The rows come from 5 hidden closed curves, with some noise, and rows from the same curve form a group. Each curve winds through 8 dimensions. The rows are also pushed far along 4 directions, which tell nothing about the answers.
In the rows, zero is written as 128.
Known rows, each followed by its group:
[128 166  95 138 142 139 146 121 145 105 129 173 106 143 165 152 160 141] : F
[141 132  98 120  88 181 111  86 136 147 136 140 127 199 158 158 160 112] : C
[131  95 124 118  72  98 133 140 140 184 141 113 145 146 124 123 107 155] : Q
[127 156  78 102 129 200  89  70 135 130 113 105 125 160 173 158 165 132] : X
[142 135 115 160 145 131 171 209 128 109 137 142 142  89  83  85 119  81] : F
[ 96 103 167 101 131 105  98 123 115  85 114 131 124 103  99 107 142 141] : Q
[147 153 126 159 147 155 152 147 114 119 150 177 143 130 105 143 127 113] : B
[149 149 117 172 179 155 104 181 113  47 102 133 131  61  64  89 129 101] : Q
[165  93 140 160  87 103  97 111 121 149 106 115 154 138 114 113 113 145] : Q
[191 141  55 159  94 158 162  97 159 177 159 142 109 192 188 153 116 156] : B
[144 106 107 175 115 104 124 162 140 120 140 119 153  87 108  86 120 108] : X
[173 117 103 163  86 131 128  99 140 172 133 138 157 172 132 141 127 156] : Q
[ 96 129 166 122 104  87 136 133 140 125 146 141  99 131 167 170 120 117] : X
[148 157 117 164 150 161 119 128 143 123 125 149 137 132 109 135 144 125] : X
[147 110 108 150  92 128 145  86 122 121 147 128 121 162 157 160 140 130] : C
[115 130 117 114 118 141 111 122 139 130 150 144 104 133 167 126 137 146] : F
[ 97 130 149 122  96 103 104 105 155 137 122  78 135 121 168 175 117 104] : C
[118 175 120 106 202 174 110 162 101  79  87 186 127 117  73 105 170 145] : F
[138 141 107 119 139 148 119 100 128 124 111 145 100 188 119 174 158 151] : Q
[145 165 114 175 131  90 158 193 158 104 131 157  96 113 140 154 106  97] : F
[139 159 120 145 138 140 116 127 159 161 131 142 122 144 128 159 120 140] : C
[118 163 123 124 185 132 144 164 119  25 120 165  53 103 127 118 150 118] : B
[109  97 123  92 142 155  73  89 104 115 117 120 142 119 113  84 171 158] : F
[148 136  88 128 123 174  86  88 123 165 100 108 156 155 147 139 154 133] : X
[204 120  87 191  89 142 117 125 117 138 144 158 140 147 119 130  94 158] : Q
[109 114 137 100 132 105 104 130 126  93 114 137 128 112  96 115 131 129] : B
[131 137  94 114 126 174 114  50 129 126 118 112 125 173 150 167 166 148] : Q
[112 120 149 156 153 120 128 189 114  75 123 132 140  70  67  90 145  90] : C
[ 90 154 125  64 165 141 100  92 140  96 128 108  76 129 163 167 119 127] : Q
[150  79 101 140  76 102 110 125 135 172 130  95 157 129 134  90 115 138] : X
[125 188  87 110 149 183 103  92 131 120 111 137  97 163 187 195 160 126] : X
[106 149  74  89 149 181 121  60 116  67 139 124  81 146 185 166 168 151] : X
[ 93  69 185 140  98  78 136 185 159 146 142 104 156  80 103  41 132  83] : C
[163 155 100 154 131 176 132 131 112 139 117 173 152 169 121 141 160 122] : C
[156 162  99 138 163 207 107  85  97 140 112 139 151 140 145 134 150 157] : C
[201 138  87 160 121 163 135 128 115 180 127 188 153 193 109 131 129 147] : C
[114 184 107 129 172 142 153 140 171  51 135 133  53 120 155 156 132  90] : X
[105 114 137 110 101 128 151 108 112 124 146 116 127 132 156 148 134 131] : F
[154  66 159 146  81 111 113 127 147 203 125 101 181 128  90  60 102 150] : B
[173  74 117 160  76 152  97  98 102 165 147 120 181 147  78 103 116 147] : F
[147 104 110 124  87 129 120 120 120 185 139 119 146 151 126 127 109 162] : Q
[100  93 154  96  96 129  90 104 116 152 116  87 153 121 138 116 139 122] : X
[120 112 125 113 116  69 141 137 163 137 132  83  99 120 158 118  94 117] : X
[130 121 104 108 102 155 140 118 124 177 125  98 155 139 163 113 133 139] : F
[110 135 105  57 125 140 100  96 131 141 101 111  97 159 173 133 134 156] : B
[100 112 142  92 134 115  95 133 121  95  82  83 107  91 140  85 139 150] : B
[138 134 135 114 172 172  63 103  76 113  67  98 162  95 119  86 145 150] : C
[102 120 165 106 162 130  74 120 108 112  84  80 152  78 119  83 129 131] : C
[ 85 151 167  94 162 115 154 111 162 102 136 120  85 123 152 148 130 136] : X
[130 125 155 167 100  54 144 194 176 157 146 118 126  99 114 131  73  87] : C
[134 126  86 120 135 212  67  92  93 130  85 112 176 122 129  81 177 173] : F
[143  82 140 170  77  88 168 164 134 161 181 121 169 103 105 100  90 103] : B
[160 131  97 166 108  98 169 173 150  98 157 137  94 134 122 142  90  70] : Q
[125 143 111 110 137 140 115 135 153 127 115 113 103 134 162 115 133 113] : B
[ 85 105 211 114 100  46 146 162 187 148 137 101 103 102 139 112  86 113] : B
[170 141  68 159 142 200 118  89  94 130 146 183 149 164 112 144 172 143] : X
[128 160 112 122 124 160 120  67 103 108  92 125 118 163 197 194 162 145] : C
[ 75  94 154  78 107  90 110  97 144 132 146 113 104 124 167 119 144 138] : F
[153  92 101 144  96 111 113 158 126 148 129 129 157 117 101  72 114 132] : X
[138 153 127 160 146 136 140 140 131  76 164 181  84 139 118 173 124 113] : F
[111 102 191 108 116  77 137 186 137 127 131 115 104 102 113  93  89  93] : B
[ 97 106 133 106  76  74 148 103 190 150 144  59  99 136 198 144  96 101] : X
[106 147 122 130 135  95 142 162 157 138 125 127 115  98 158 125 127 119] : F
[122 106 106 120  88 115 126 109 117 126 140 105 137 119 145 138 116 139] : B
[141  79 129 132  64 117  90  93 135 165 140  88 167 148 120 135 110 107] : C
[181 153  87 195 108 112 165 192 148 135 145 169 114 143 128 138  96 102] : F
[150 140 112 151 121 142 119 117 101 126  92 130 156 134 119 146 147 147] : F
[147 104 147 157  90  81 161 205 134 150 144 133 133 113 121  83  99  81] : C
[177 149 118 203 152 124 137 165 136  94 123 183 126 129  77 125 130 124] : Q
[134 176 118 137 180 147 133 152 114  76 136 168  77 115 117 162 123 130] : Q
[167 137 103 153 147 166 118 144  95 108 120 174 159 133  68 109 136 142] : B
[148 145 100 157 112 125 152 112 149 106 155 131  87 145 172 180 105 112] : Q
[106 147 122 111 171 154 109 139 129 121 104 134 139  94 112  97 157 155] : B
[136 156  89  94 150 185  96  71 101  79 112 171 105 171 124 173 158 162] : B
[ 33 131 204  54 146  52 136 128 149  80 135 122  69  99 168 153 119  98] : Q

New rows, each followed by its group:
[118 151 118 133 155 162  80 108 137  95 123 142 106 124 137 139 151 147] : F
[ 67 148 142 104 137 100 158 150 142 104 133 121 102  92 177 141 143 114] : F
[213 121  70 183  83 174 145 129 103 192 155 134 171 171 137 128  99 125] : B
[115 183 133 109 150 155 146  99 108  90 102 161 101 164 151 214 153 140] : F
[122 175  91 101 160 188 133  87 107  95 105 173 114 167 168 163 185 169] : F
[149 127  81 126 150 192 135 106 112 100 143 157 129 152 118  99 168 139] : F
[188 117  80 150  82 112 167 145 141 192 170 171 137 175 119 145  88 158] : B
[154 121 118 191  91 100 141 177 167 132 132 142 127 142  94 131 130  91] : C
[136 132 111 134 160 110 132 165 148  90 114 103 105  99 102  93 113 100] : X
[129 127 121 123 130 175 108 133  74 110  73 116 180 112  98  90 164 141] : F
[156 119  94 152 100 183  81  95 152 159 122 122 156 173 109 126 159 132] : C
[140 144 112 113 126 153 117  48 122 151 137 121 114 164 200 171 123 159] : C
[ 93 125 155 129 121  69 141 170 173 114 180 162  81 104 155 127 113 113] : F
[168 151  77 141 112 168 175 117 110 153 145 195 142 189 138 148 149 161] : F
[ 66 133 167  56 137 128 120 119 106 109  80 112 135 115 151 123 167 142] : F
[109 130 160 112 155 103 129 148 135 140 119 131 123 121 101 127 133 125] : Q
[131 121 134 143 122  85 155 214 159 170 139 144 146  90 105  73 103 105] : F
[119 127 124 118 177 164 115 162  85  77 101 126 135  86 104  67 160 110] : B
[171 131  86 127 106 171 160 122 116 191 146 157 157 185 134 126 125 155] : F
[158 134 106 148 115 115 193 170 138  98 182 202  83 166 121 137 114 100] : F
[128  99 160 138 143 130 103 155  97  64 109 124 139  83  60  74 132 108] : B
[143 120  98 142 102 114 150 159 164 145 149 112 120 129 134 112 103  93] : X
[112 130 120  89 110 112 125  91 139 148 114 145 118 168 174 154 152 159] : F
[120 113 126 108 117 130  87  87 123 127  88 110 143 145 134 123 156 146] : F
[138 113 122 155  65  83 154 117 135 176 131 119 152 152 163 160 114 139] : F
[123 147  92  80 140 222 103  51  98  85  99 114 115 174 161 148 180 148] : F
[ 83 142 177  98 144  95 147 184 137  91 128 115  74  93 155 125 102  79] : B
[155 139  74 122 157 247 100  81 100 108 115 128 159 156 109  96 180 147] : F
[149  93  92 132  74 106 116 106 135 174 140 109 144 151 156 117 116 144] : X
[125 112 139 111  95 101 163 162 143 189 143 132 150 143 135 108 107 121] : F
[128 101 113 130  59  96 128  78 166 189 143  97 135 162 203 147 128 150] : F
[ 93 118 127  80 108 169 108  57 147 168 130  74 141 151 185 129 154 146] : F
[126 147 135 138 126 105 195 186 132 117 145 185 121 134 120 129 128 114] : F
[111 173 114 117 133 178  89  68 148 145 102 129 129 178 154 200 175 160] : C
[154 132  95 109 124 192  79  67 119 143  91  98 134 168 160 120 155 152] : B
[140 104 125 137 103 118 156 160 117 163 122 150 182 130  89  78 136 139] : F
[196 153  56 152 113 200 111 103 104 139 112 150 128 179 143 154 135 155] : F
[145  67 127 156  44 117 113 112 160 197 142  71 189 128 126  81 110 126] : X
[161 106 119 184 110  67 142 220 162 177 136 136 163  84  85  63  95 105] : F
[159 109  71 144 155 175 125  97  97 112 135 116 154 111  98  82 149 159] : X
[ 94 123 166  87 108  93 105 150 169 138 136 126  96 139 143 128 106  88] : C
[150 160  89 143 146 193 135 135  94 101 103 157 149 136 118 109 167 148] : F
[120 112  94  76 107 170 100  91 119 129 118 109 134 155 118 124 142 154] : Q
[141 138 120 140 129 108 153 154 147  95 163 189 102 142  96 146 109 111] : B
[112 149 132 130 141 168 148 126 140 130 166 151 122 135 136 142 135 127] : F
[154  66 158 136  63 113 117 106 145 216 134  95 169 147 114  82  96 162] : B
[ 75 129 181 104 150  95  97 117 133  97  82  46 112  70 152 130 118 126] : X
[160 116 117 137 123 162 109 146  90 151 103 121 161 128 119  81 131 126] : C
[ 88 134 153  97 148  87 125 145 149  73 108 103  62 125 131 164 132  89] : Q
[217 133  51 198 112 167 123 137 109 162 111 152 174 150  97 111 128 151] : F
[126 129  93 101  92 117 148 106 165 158 146  93  92 158 192 155 106 121] : X
[149 153  95 159 102  94 183 150 188 151 168 144  80 150 188 154  97 117] : B
[173 127  85 165  99 192 122  94 140 155 144 133 149 170 131 136 137 145] : X
[112 176 102 135 186 152 146 170 127  83 114 163 110  90 128 124 160 123] : F
[161 111 125 190  85 122 147 162 162 158 163 138 157 125 102 102 108 111] : X
[146 123 121 135 139 124 127 154 131  93 137 172 126 123  62 113 119 116] : B
[146  93 129 148  59  69 156 179 143 140 134 110 141 121 119 105  87  79] : Q
[101 168 104 105 205 159 130  83 113  41 122 142  70 122 156 166 173 141] : X
[151 168 124 138 165 179 150 162 101 101 113 175 132 141  77 141 139 119] : F
[147  93 130  98  54 104 112  94 138 216 134 116 141 198 166 149  99 142] : C
[192 141  99 174 123 181 143 129 103 153 153 184 167 157  88 132 126 148] : B
[151 165  72 110 146 195 110  85 137 130 112 131 101 177 177 143 153 144] : B
[166  72  99 149 103 128 122 120 123 162 163 151 159 138  90  70 136 147] : F
[122 101 118 135 116 133 138 129 136 152 154 129 160 116 111 100 145 108] : X
[123 104 132 128  95 120 146 133 128 147 132  88 152 113 135 106 118 105] : F
[140 142 145 181 119  66 177 203 178 159 170 167 112 110 111 137  82 101] : C
[107 116 153  98 114 123  94 122  97  94  66 111 145 123 120 120 150 117] : Q
[105 109 172 126 143 114  91 144 138 154 106 101 176  85  76  88 130 120] : F
[123  62 169 134  91 103  85 137 114 140 129  89 173  95  74  80 116 116] : F
[159  88 109 133  83 159  85  78 116 155  95  86 178 156 116  94 146 144] : F
[140  99 129 135  60 104 163 135 116 175 128 114 172 147 146 122 120 132] : F
[148 166 118 136 169 208 113 111  86 104 120 167 149 138  98 146 149 147] : B
[ 82 150 133 106 151  91 114 143 153  68 109 112  78  92 160 139 136 104] : X
[152 144  72 150 138 141 168  68 124 145 171 157 112 168 179 176 145 167] : X
[157 156  95 117 140 158 106 111 128 144 113 132 107 164 138 159 113 152] : Q
[131 135 124 116 119 160  99  82 116 159  95 124 155 166 156 142 166 161] : C
[178 127 104 178 117 153 139 124 125 187 150 139 178 137 127 105 110 134] : C
[103 112 166 131  80  49 120 155 165 150 104  97 117 134 143 149 112 115] : C
[159  98 138 174  72 125 122 128 141 186 143 128 172 143 110 111 109 143] : X
[122 135  74 118  86 123 167  82 143 140 173 138 105 160 199 188 125 146] : B
[152  92 135 111 109 134  78 140 110 164 100 119 167 142  79  88 118 128] : C
